The rows of a group lie close to one hidden flat surface of 10 dimensions, which may be shifted away from zero. Surfaces can cross.
In the rows, zero is written as 128.
Known rows, each followed by its group:
[209 100  86 114 116 140 156 107  59  89 122 148 130 112 101 132] -> J_849
[ 83  82 198 110 144 145  65  99 110 175 176 162  69 181 117  85] -> J_90
[109 142 118 128  95 141 126 125 104 202 125 125 107 155 172  76] -> J_61
[ 59 172 101 100 150  86 155  86 184 100  91 154 149 165 136 150] -> J_61
[140 140 144 138 113 132 125 148 135 122 117 164 121 135 121 135] -> J_778
[219 106  78 115  91 123 103 138  94 143 125 119 152 117 137 150] -> J_393
[ 94  91 155 128 157 196 179 147 104 152 132 106 126 108 116 136] -> J_288
[174  95  58  90  88 143 137 117  62 144 101  85 143 108 152 154] -> J_677
[191 136 108 132 155 150 140 123 151 161  78 177 143 135 121 140] -> J_778
[139 123 112 145 169 143 186 100 135 123 164 154 147 150  75  82] -> J_677
[113 153 139 140 151 126  90 133 148 141 140 133 122 131 138 109] -> J_778
[159 106 133 136 130 144 151 136 128 172 137 127 142 129 130 114] -> J_778
[106 143 151 141 167 114 165 112 116  77 141 183  95 124 141 112] -> J_288
[139 110 141 132 100 142 114 143  96 119 146 102 120 113 110 123] -> J_90
[100 172 127 154 150 185 136 145 163 142  92 161 127 148  89 122] -> J_677
[139 124 133 100  71  94 130 114 123 118  71 100 138 120 134 155] -> J_677
[116 109 104 109 114 161 122  94  92 161 111 110 111 150 110 100] -> J_393
[143 104 104 104 165 164 112  99 116 127  90 123 125 117 107 155] -> J_849
[123 104 191 112 108 108 147 138 133 183 137 155 130 150 160 119] -> J_288
[ 96 159 129 126 181 106 147 131 134 103 162 138 146 109 162 123] -> J_61
[164 133 127 135  91  81  63 104 165 121  86  87 122 128 114 132] -> J_124
[176 121 119 101 129 104 152 113 108 131 136 207 137 150 148 132] -> J_778
[108 116 105 106 151 119 151  89 144  79 109 106 149 126  82 156] -> J_288
[128 168 144 145 147 103  71 182 160 113 167 150 142 113 163 152] -> J_393
[183 152 114  90  97  86 161 114 121 128 114 192 174 153 126 123] -> J_778
[137 166 143 136 119 110 164 126 141 135 112 141 148 126 125  91] -> J_393
[126 124  89 128 109 117  86 117 106 113 164  97 120 134 121 113] -> J_393
[146 144 141 132 143 151 102 151 112  85 147 160 131 115  87 133] -> J_393
[125 105  95 148 156 187  59 136 121 143 138 136  84 142 120 148] -> J_90
[149  31 141  88 191 137 130  64 121 155 148 157 115 157 108 151] -> J_90
[138 146  91 100 129 131 148 126 127 138  92 169 148 139 150 158] -> J_288
[126  91 120 173 135 170  70 123 123 147 114  80  55 116 131 125] -> J_90
[118 129 126 147 157 136 158 132 129 108 134 174 102 133 146 137] -> J_124
[172  80  71 115  93 125 148 127 113  79 135  93 157 120  81 184] -> J_61
[148 143  91 168 199 153  67 152 138 158 179 129 117 108 173 113] -> J_393
[130 164 131 172 105 152 132 165  69  57 157 160  73 105 117  90] -> J_90
[141 110 120 116  33 107  75 135  85 152 169  93 118 156 130  95] -> J_849
[146 113  68 142 135 124 127  88 120 163 129  89 114 134 155  96] -> J_393
[105 121 135  77 144  98 122  78 142 121 137 118 170 148  88 119] -> J_849
[147 153  67 128 107 109 111 110 139 116  93 147 120 148 141 143] -> J_393
[159 120 116 110 112 107 115  88 162 151  79 113 148 151  95 133] -> J_124
[141 127 100 139  98 145 111 143 134 137 134 133 127 151 107 136] -> J_677
[144  79 140 193 142 142 175 100 151 173 121  95  77 135 130  83] -> J_90
[129 110 135 133 163 141  95 123 148 139 148 130 125 136 111 133] -> J_90
[109  61 126 129 104 122  99 120 149 166 143  56 118 142 131 154] -> J_124
[161  77 103 101 120 143  76 107 119 150 106 143 107 155 124 174] -> J_393
[142 113 131 109  93 176 106 142  88 134  88 152 104 135 111 157] -> J_677
[179 147 150 171 143 173 154 148 120 179 122 189 109 136 125  74] -> J_288
[129  83 104 129 155 126 119 155 152 134 165 108 145 118 159 197] -> J_124
[ 96 177 129 106 170 120 154 121 129 125 160 164 170 138 123  87] -> J_849
[127 126 162 149 140 146 136 170 116 139 169 125 127 105 143 115] -> J_288
[177 132  67 131 102  90 128 108 149 111 118 110 157 138 113 141] -> J_288
[ 93 172 117 145 161 176  68 145 161 128 119 135 125 136  95 132] -> J_288
[ 95 181  71 133  77 100 134 152 135  82 158 140 150 155 125 132] -> J_61
[103 115 147 113 158 119 123 104 148 154 123 147 118 145 150 130] -> J_61
[116 147 123 118  46 158 104 174  68 147 134 141 109 143 141 118] -> J_677
[173  97 112 107 167 118 193  75 112 135 143 160 153 142 108  99] -> J_677
[210 114 136 148 156 128 120 137 135 153 145 152 142 116 124 119] -> J_393
[119 165  78 119 119 126 133 134 110 147 108  98 145 107 179 119] -> J_393
[138 141 139  93 125 129 190 112  88 120 122 133 170 114 102  94] -> J_677
[129  99 162  81 104 127 191  90 121 113  97 144 156 153  54 132] -> J_288
[ 66 117 160 140 121 197  59 164  91  84 106 118  45 108 112 173] -> J_124
[113 144 131 163 126 130 116 153 158 163 119  80 127 111 159 119] -> J_849
[ 59 131 159 126 137 130  99 126 137 129 171  82 128 132 109 101] -> J_849
[103 145 163 141 186 147 169 153 146 104 144  91 167  74 109 124] -> J_849
[165 146 126 128 117 118 125 156  94 115 120 125 135  87 165 137] -> J_90
[118 143 100 119  83  76  95 138 165 115 154 154 143 174 138 158] -> J_61
[115 151 168  93 123  58  69 151 175 149 222 163 194 170 132 117] -> J_90
[104 174  47 145 107 190 113 162 100 177 106 150 104 149 176 120] -> J_677
[115 216 136 126 111 167  95 166 101 110 111 171 132 124 100  92] -> J_124
[ 64 159 125 101 163 116  87 121 121 117 143 139 119 125 171 133] -> J_778
[152 161 127  88 137  99  93 117 116  92 105 150 156 109 127 143] -> J_849
[135 139 119 130 152 152 159 129 115 164 101 115 135 103 159 109] -> J_393
[142 100 149 131 138 100  81  87 203 148 116  64 153 140  71 128] -> J_90
[114 162 124 117  89 120 125 130 129 141 103 174 120 164 140 120] -> J_778
[112  91 157 115  76 118 116  93 132 105  98  90 107 149  65 131] -> J_124
[120 114 116 161 113 117 106 113 129 151 153  88  89 140 145  88] -> J_124
[145 142 121 117 103 124 174 157 110 136 132 133 167 116 142 130] -> J_288
[141 209 101  89  95 106 120 122 134  89  84 160 186 138  83 122] -> J_778
[125 147  61 129 100 159 105 165 102 144 138 123 133 133 163 150] -> J_61
[158 109  96 159 175 103 124  98 193  65 157 109 148 132  56 150] -> J_90
[114 179 167 129  88 175 137 158 128 177  92 199 125 173  98  94] -> J_677
[136 105 116 118 101 142 141 119  98 146 114 112 117 127 134 127] -> J_677
[128 110  64 154  86 157 122 174 111 110 159 160  96 154 146 182] -> J_124
[116 103 104 171 121 137 127 124 141 110 176 104 102 150  95 115] -> J_677
[145 203  61 142 132 133 155 164 124 128 136 163 166 124 160 113] -> J_849
[187 145 113 115 145  79 101 122 137 103 144 170 153 126 139 140] -> J_778
[141  94 147 113 188 111 140  84 139 110 132 160 121 132 119 139] -> J_61
[103 128 102 116  94 150 125 101 109 151 102 146  99 173 117 108] -> J_61
[124 113 144 130  93 134 147 148 109 138 143 139 120 140 132 126] -> J_778
[149 130 119 114 116  84 160  98 186 144  88  81 190 129 107 136] -> J_849
[163  77 158 133 175  84 153  95 156 162 143 148 120 133 176 131] -> J_778
[148 174 110 119 131 152 119 155 149  96  67 151 154 108 104 177] -> J_778
[137 158  91 104  90 148 103 147 128 152 101 120 170 141 108 140] -> J_849
[177 138 126 158 133 138 129 157 114 163 138 187 104 130 176 110] -> J_288
[ 77 144 111  95 139  96  89  96 135 144 116 134 112 147 187 132] -> J_61
[122 132  94 125 145 134 135 134 150 137 122 152 142 142 140 159] -> J_61
[151 128 184 120  84 111 181 129  92 107 135 121 147 112  85  82] -> J_90
[131 114 127 130 108 122  73 100 125 105 120  68 110 120  83 117] -> J_124
[109 125 140 137 140 142 101 129 127 113 127 113 103 118 122 129] -> J_124
[110 185  92  98  73 139 101 162 109 148 102 171 139 156 159 143] -> J_124
[143 124  84 133 110 158 134 138 122 149 113 126 132 141 127 139] -> J_288
[ 74 138 115 129 144 149 170 137 127  75 148 108 141 114  96 143] -> J_61
[104 187 125 137 148 147 128 143 132 129 120 151 136 125 130 101] -> J_849

New rows. What belongs after each?
[141 102 111 132  87 100 154 105 152 176 152 100 153 171 113  95] -> J_124
[121 133 144 125 121 101 132 119 145 157 125 146 126 149 158 116] -> J_778
[175 120  93 163  63 129 101 150 148 149 110 108 119 143 118 142] -> J_778
[168 156 126 135 162 110  98 130 146  98 132 164 140 118 120 133] -> J_288
[111 135  85 156 116  82 188 135 194 123 153 108 169 150 142 145] -> J_61
[166 155  89 147 153 166  41 140 134 132 126  89 140 103  94 119] -> J_124
[139 151 132 143 168  81 134 118 208 180 127 181 147 163 178 124] -> J_677
[105 109 115 149 151 144  71 163 133 132 227 149 108 157 135 137] -> J_90
[110 172 144 131 163 140 142 115  84  68 154 181 105 119 105  73] -> J_849
[111 149 137 139 119 109  46 152 167 117 191 123 142 151  99 122] -> J_90
[141 122  87 155  96 140  85 114 120 131 108 118  74 146 131 122] -> J_124
[105 133 111 125 132 161 117 141 132 167 130 105 138 135 127 121] -> J_849
[132 126  69 195 104 114 149 118 124 123 154 122  69 146 170  94] -> J_288
[122  54 121 117 155 180  95 131  97 137 195 132 104 148 100 151] -> J_90
[127 147  26 118 162  97 129 111 156 103 114 141 145 132 184 186] -> J_61
[138 153 113 175 100 189 142 158 126 174 115 154 107 157 107  86] -> J_90
[153 134  91 104 119 118 155 122 116 128 115 124 167 120 134 138] -> J_61
[127 168 134 107 118 126 160 159 147 180 115 141 191 130 151 126] -> J_61
[117 133 138  90 152 131 139  79 139 165  90 120 157 143 105  99] -> J_124
[143 135  93 151 152 182 171 142 125 115  32 162  91 100 156 190] -> J_393
[149 143 139 188 147  89  97 114 149  91 129 126  72 106 152  99] -> J_124
[133 137 116 162 133 163 118 148 116 130 140 153  93 135 128 116] -> J_288
[144 167  88 139 130 164 152 120 127 112  78 152 133 130  89 118] -> J_849
[142 121 171 122 135 111 122 115 125 152 117 126 121 118 145 105] -> J_90
[157 108  69 108 156 123 113 127 134 115 161 104 177 117 116 171] -> J_124
[149 161 191 109 198 101 137 125 138 136 178 172 181 111 125  73] -> J_778
[157 106 103 118  97 126 123 139  77 131 191 158 124 151 135 114] -> J_677
[178 173 153 117 140 110 160 153 116  89 139 182 176 102 111 116] -> J_288
[182 181  98 162 129 128 131 148 140 121 122 170 140 129 125 105] -> J_393
[120 156  96 124 141 170 144 131  91 180 111 109 137 111 159  89] -> J_393
[ 89 105 180  97 173 155 109 109 149 130  74 118 117 113 115 171] -> J_124
[159 221  38 152 120  89  73 150 131 108 178 133 164 127 154  83] -> J_393
[103 135 166 168 183 148 115 120 123 111 147 114  82 101 122  80] -> J_124
[157  33 147  60 130 102 108  59  88  74 162 126 134 145  50 154] -> J_90
[ 91 164 118 181 138 174 143 199 150 141 190 169 123 152 134 118] -> J_61
[132 127  81 143  89 135 151 134 132 137 132 134 132 161 115 128] -> J_61
[144 151 129 141 113  99 150 122 142 119 135 145 137 139 122 101] -> J_288
[ 71 113 189 102 166 135 146 137 127 104 156 111 147 106 112 142] -> J_124
[ 89 145 104 114 130 159 143 155 169 124 107 150 162 150 100 190] -> J_61
[124 117 143 148 137 115  92 140 143 110 177 109 123 123 111 126] -> J_90
[ 80 102  93 145 169 124 185 101 135 131 141  60 122 107 165 124] -> J_61
[115 164 114 126  64 139 141 141 127 176 114 156 137 179 120  91] -> J_61
[137 192 104 102  90 132 118 134 111 158 110 200 147 174 128  93] -> J_778
[188  86  99 114 122 160 135 127 124 195 113 114 160 138 116 140] -> J_677
[130 138 144 117 134  95  73 132 107 111 168 162 108 127 166 122] -> J_90
[113 112 130 154  85 138 177 134 145 150 147  60 152 136  78  93] -> J_849
[ 96 151 107 156  88 140 128 121 145 150 120 129 102 175 111  91] -> J_288
[106 167 120 113  99 160 133 154 104 161 130 128 155 140 118  96] -> J_778
[135 103  88 127 129 121 103 123 146 126  99 140  95 139 177 197] -> J_124
[ 79 184 160  99 128 163  96 163 144 149 113 208 143 168 113 140] -> J_61
[176  67 124 188 191 143 168  89 137 133 135 101  83 104 121 103] -> J_393
[153 129  96 164 162 127 119 125 146 107 120 142 103 117 143 144] -> J_393
[ 93 161  88 141 129 117 139 159 148 100 164 134 148 135 144 146] -> J_61
[133 157 181 122 100 104 100 126 140 125 118 112 141 123  94  92] -> J_90
[165 168 114 180 123 107 228 134 161 154 115 126 158 120 144  70] -> J_849
[158  45 114 150 100 102 151  80 172 128 138 131 100 189  80 146] -> J_61
[125 170 135 132  94 131 140 188 110 126 179 136 167 121 127 106] -> J_61
[159 116  75 161 107 150 200 123 120 102 128  93 143 121  75 116] -> J_849
[106  97 199 110 144 141 125 148  88 116 157 191  89 126 146 145] -> J_288
[139 149 101 109 108 142 109 144 114 142 101 144 138 131 144 145] -> J_393
[112 150 126 119 137 143 134 123 142 159  93 143 133 141 142 125] -> J_778
[143 130 166 146 162 148 154 134 150 132  98 165 118 117 122 137] -> J_393
[128 169 103 107 180 173 159 166 128 136 106 132 194  87 138 160] -> J_288
[ 67 101 235  97 154 116 113 146 183 115 160 134 156 136  85 172] -> J_61
[123 140 134  97 149 152 142 126 106 147  95 135 148 110 137 130] -> J_393
[142 118 130  64  84 122 127  92  76  97  96 122 152 128  78 129] -> J_61
[ 95 105 150 129  85 161 130 134 167 228 109  52 157 158  98 109] -> J_849
[117 181 108 126  98 125 183 168 160 161 120 136 197 143 136 124] -> J_61
[213 148 104 155 134 135 125 122 157 162 104 157 150 138 100 102] -> J_288
[ 66 197 114 123 112 171 154 189 107 160 135 115 165 116 156 107] -> J_61
[144 155 119 124 152 127 149 156 134 129 149 159 165 118 144 134] -> J_61
[180  85 130 161 140 111  79 129 138 143 195 106 114 128 125 110] -> J_393
[107  99 171 107 134 145 166 108 130 134 114 135 133 144  82 126] -> J_288
[198 157 171 176 172 109  66 137 169 116 166 189 119 131  96  86] -> J_778
[118 113 163 137 106 108 127 138 157 158 132 101 134 133 140 126] -> J_677
[134 130 137 128 142 158  54 107  90 161  71 150  46 120 180 116] -> J_90
[142 122 130 111 132  99 194 110 112  73 134 134 155 110 109 132] -> J_288
[150  91 131 100 119  97 180  80  91  99 104 227  77 162 161 150] -> J_288
[184 141 113 116 169 100 155  88  85  79 126 188 116 110 144 103] -> J_849
[149 143  89 112 121 154 129 125 124 163  96 142 152 141 121 130] -> J_849
[119  86 118  87 149 100 154  45 113  77 101 119 115 132  96 140] -> J_124
[ 88 117 167 138 106 145  93 170 106 137 172 143  89 139 148 130] -> J_288
[141  83  47 150  78 115 181  65  79 172 149 122  74 183 164  60] -> J_677
[101 146 114 134  90 154 144 128 131 170 113 157 117 180 115  98] -> J_61
[176  89 133 185 146  96 179 100 167 122 109 117  95 118 136 126] -> J_393
[116 114 172 154 162 179  93 182 163 136 163 119 137 118  84 156] -> J_677
[137 157 161 134 114  69 146 138 156 141 148 151 149 136 160  97] -> J_288
[ 81 121 163 126  78 105  39 153 134 164 156  21 123 114 157 118] -> J_124
[113 121 126 117 115 130 127 129 136 128 129 114 140 138 110 142] -> J_288
[ 86 137 130 120 167 196 173 122 126 119  99 131 137 124  73 128] -> J_288
[ 74 171 100 124 112 126 159 127 141  64 135 154 143 155  82 137] -> J_61
[120 126 126 146 148 155 111 106 128 130  99 124  87 127 118 114] -> J_849
[128  96 128 126 141 135 139 133 121 115 152 110 137 116 118 150] -> J_61
[152  66 139 110 132  74 120 129 148 100 173  77 164 104 133 189] -> J_61
[115 112 124 100 122 129  87 120 134 120 117 145 120 151 117 171] -> J_288
[116 153  51 145 129 127 114 171 122 128 104  81 121  78 237 186] -> J_393
[110 109 129 115  87 181 105 152  87 170 131 107 114 139 123 125] -> J_61
[142  94 144 124 162 171 127 105 129 139 100 163 104 146  90 139] -> J_288
[137  95 136 148 144  96 199  98 146  70  78 104 105  90 137 169] -> J_393
[118 114 122 151 156 184 144 120  86 123 145 137  85 125 110  91] -> J_849
[131 117 158 122 156 155 103 104 117 134 107 144  99 126 105 114] -> J_90
[149 131 146 112  98 127 145 119 138 144  87 154 140 149 101 126] -> J_677
[159 159 130  97  97 122 156 125 124 164 105 150 184 145 111  98] -> J_849
[136 147  86 121 125 144 105 108 129 131  93 168 112 159 116 132] -> J_393
[111 102 154 112 184  83 151  53 141 110 129 147 106 140 135 106] -> J_61
[ 76 140 139 150 152 106 165 142 133  85 196 106 132 113 135 105] -> J_61
[157 115 122 125 124 185  85 137  85 165 159 138 121 143  90  92] -> J_393
[107 103 181 110 113 184 179 121 103 153 106 166 117 158  72 110] -> J_288
[141 126 106 121 155 168 199 134  77  97 116 174 122 105 133 144] -> J_288
